The groups are shells around one centre, one inside the other: the same stretched ball of 6 dimensions in 8 sizes.
(in the rows, 128 means zero)
Known rows, each followed by its group:
[152 123 103  98  77 145 118  76 107 144 143]  dal
[124 126 154 140 131 146 146 100 143 112  97]  Zome
[136 136  95 123  91 143 127  99 141 105 128]  Zome
[139 111 142 107 105 154 138  84  91 134 128]  kufo
[128 120 146 150 124 150 105 102 159 142 133]  medo
[131 127  96 129  94 142 116  99 146 107 139]  zimun
[153 144 167 145 111 170 125  85 126 147 108]  Nesif
[118 117 230 182 175 179 137 119 137 136  97]  pevo
[148 124  62  94  64 129 102  81 132 137 160]  medo
[160 147  77  98  66 132 115  74 141 144 130]  kufo
[104  82  57  69  93 108 160  98  98  66 141]  medo
[136 135 171 163 141 166 110 120 159 155 123]  pevo
[111 103 214 158 172 168 155 117 117 120  96]  Togod
[142 141 143 153 108 159 111  92 154 133 121]  Zome
[149 145  97 113  84 144 134  89 132 117 117]  Zome
[139 146 146 150 120 160 131 107 148 122 107]  dal
[134 133 148 143 109 165 145  92 117  94 107]  Nesif
[119 123 190 156 167 161 146 130 144 133  97]  dal
[ 96  92 127 131 140 134 142 121 138  87 128]  dal
[107  92 126 102 136 139 167 123  96  91 122]  Togod
[105 108 140 141 147 143 142 130 145  99 119]  Nesif
[158 132  95 108  55 159 116  64  94 119 148]  kufo
[167 136 101  88  55 159 137  60  70 126 133]  medo
[109  91 162 110 156 136 161 115 112 126 108]  Togod
[104 104 143 147 125 157 156 105 111  54 115]  pevo
[ 90  80 181 138 174 153 166 135 105  90 114]  zimun
[176 161 157 133  84 180 124  71 106 158 110]  Togod
[151 160 172 160 130 160 121 101 174 162  90]  pevo
[151 123  84  77  70 136 140  75  93 124 133]  zimun
[114 108  81  98 116 120 142 123 138 102 135]  pevo
[114 103 159 135 148 151 138 121 127 125 124]  Nesif
[108 111 130 129 147 129 144 128 159 112 112]  Nesif
[152 128 127 118  83 154 118  67 114 140 130]  dal
[127 125 103 129 110 128 111 103 172 129 131]  zimun
[ 99 113 218 171 201 156 164 144 158 118  75]  medo
[159 139  81 109  57 144 103  68 128 134 148]  Zome
[131 136 136 144 108 165 148 102 118  81 109]  kufo
[155 127  70  98  45 141 108  57 109 118 154]  zimun
[ 85  86 139 112 176 121 179 148 134  87 101]  pevo
[130 119 178 143 131 165 144  95 113 120 106]  dal
[132 131 101 117 110 126 126 104 165 130 118]  kufo
[143 132 117 121 109 145 115 106 144 151 135]  zimun
[113 120 132 137 146 125 129 123 182 130 111]  zimun
[ 92  93 157 135 175 133 153 143 149 109 111]  Nesif
[155 131 138 130  88 158 103  70 126 156 137]  Togod
[ 97  89 159 131 165 141 152 134 127 108 120]  Nesif
[176 157  95 101  50 146 117  49 123 148 120]  medo
[157 144  63 106  52 127 100  62 155 133 139]  pevo
[120 112 129 133 111 159 145 104 103  79 129]  kufo
[148 124  86  85  67 140 141  71  92 109 131]  dal
[109  85 139 116 120 148 153  94  86  84 130]  Togod
[177 167  94 128  40 163 101  51 128 131 132]  Togod
[137 140 143 142 131 149 122 117 163 147 114]  kufo
[159 158 165 158 109 163 107  82 165 166 104]  medo
[137 140 160 142 123 164 152 101 122 110  94]  Zome
[137 110 129 107 103 140 127  80 117 141 129]  Zome

New rows. What belongs after each?
[114 116  99 117 126 114 132 115 173 116 118]  Togod
[111 105 151 146 125 166 149 108 101  70 124]  medo
[ 99 100  96 104 141 104 150 128 165 104 115]  pevo
[ 96 108 131 132 162 119 152 137 175 102 101]  medo
[144 118  63  68  64 123 144  72  98 110 134]  Togod
[ 87 104 180 158 199 137 160 157 172 106  91]  Togod
[149 119 125 118  86 155 103  75 114 152 150]  pevo
[158 151 172 151 121 166 108  94 153 180 112]  zimun
[154 138 125 120  69 171 144  65  81  93 118]  zimun
[ 90 100 184 157 180 156 172 143 129  75  94]  kufo
[ 79  83 125 129 163 124 158 144 145  71 122]  zimun
[155 128 105  91  72 152 140  72  81 121 130]  kufo
[130 110 168 131 122 167 146  92  91 115 118]  kufo
[143 131 134 114 126 139 122 111 148 173 122]  pevo
[128 122 163 150 123 178 144 107  98  94 121]  medo
[147 128 149 124  94 162 137  70 101 124 114]  kufo
[155 127  49  85  41 131 108  62 113 120 159]  zimun
[170 153 157 135  89 185 120  81  99 153 124]  pevo
[ 54  58 178 144 224 118 165 171 164  92 108]  pevo
[108  98 124 113 146 114 134 119 163 135 121]  kufo
[141 124 110 104  79 158 158  79  76  81 120]  zimun
[101 102 221 169 192 162 151 133 143 127  93]  zimun
[104  81  97  97 123 122 137 116 118 105 150]  Togod
[136 132 125 129  95 164 148  94 101  84 117]  Zome
[139 113  76  94  55 144 133  65  85  84 147]  zimun
[130 124 132 122 107 161 161 100  93  83 111]  kufo
[ 65  59 139 120 187 114 162 153 142  82 124]  Togod
[138 114  57  77  68 128 135  87 100 104 150]  Togod
[128 119 172 141 136 154 136  99 134 135 106]  Nesif
[ 77  89 173 159 199 135 150 160 171  99 108]  Togod
[177 166  88 119  37 163 114  53 115 118 127]  zimun
[ 99 118 182 168 183 149 149 146 172 109  93]  zimun
[116  96 117 101 125 135 145 114 110 115 135]  Zome
[121  95 136 110 128 133 127 100 127 144 135]  kufo
[132 113 104  87  96 139 165  92  85  94 117]  medo
[132 112 107  99 110 132 129 102 126 139 135]  dal
[101  89 123 120 119 150 162 108  86  54 131]  medo
[182 158  96 104  44 157 109  52 111 153 132]  Zome
[121 116 147 123 137 140 152 108 133 118 102]  Nesif
[130  98 133  99  99 144 145  73  84 115 127]  pevo
[ 79  84 190 159 193 143 159 142 148  90 101]  kufo
[164 157  93 109  68 149 128  79 126 129 120]  zimun
[125 130 183 156 155 163 144 122 143 129  97]  Nesif
[ 75  85 201 154 202 153 191 153 118  64  84]  pevo
[136 124 148 114 134 140 141 108 136 155 107]  Togod
[135 131 129 119 115 139 142  96 139 126 105]  dal
[127 119 129 136 109 147 124  93 138 111 127]  Nesif
[110 115 182 166 153 163 147 117 138  94 101]  Zome
[109 100 175 133 163 137 147 114 144 134 102]  zimun
[139 135 161 157 109 172 125  87 127 114 116]  kufo
[ 87  76 121 115 140 137 163 127 100  59 134]  medo
[116 107 148 142 146 144 116 123 155 141 134]  Togod
[129 115 174 134 134 158 143  96 116 130 107]  dal
[159 148 144 138  82 177 129  73 103 120 117]  dal
[181 160 157 137  79 181 105  65 114 177 124]  medo
[125  98 114  96 106 141 143  96  91 112 139]  Zome
[165 136  83 101  46 152 107  59 102 131 152]  kufo
[123 134 153 144 142 149 151 119 152 110  93]  kufo
[ 99  99 108 125 124 135 151 118 128  64 126]  kufo
[131 121 129 113 102 159 165  94  83  81 111]  zimun
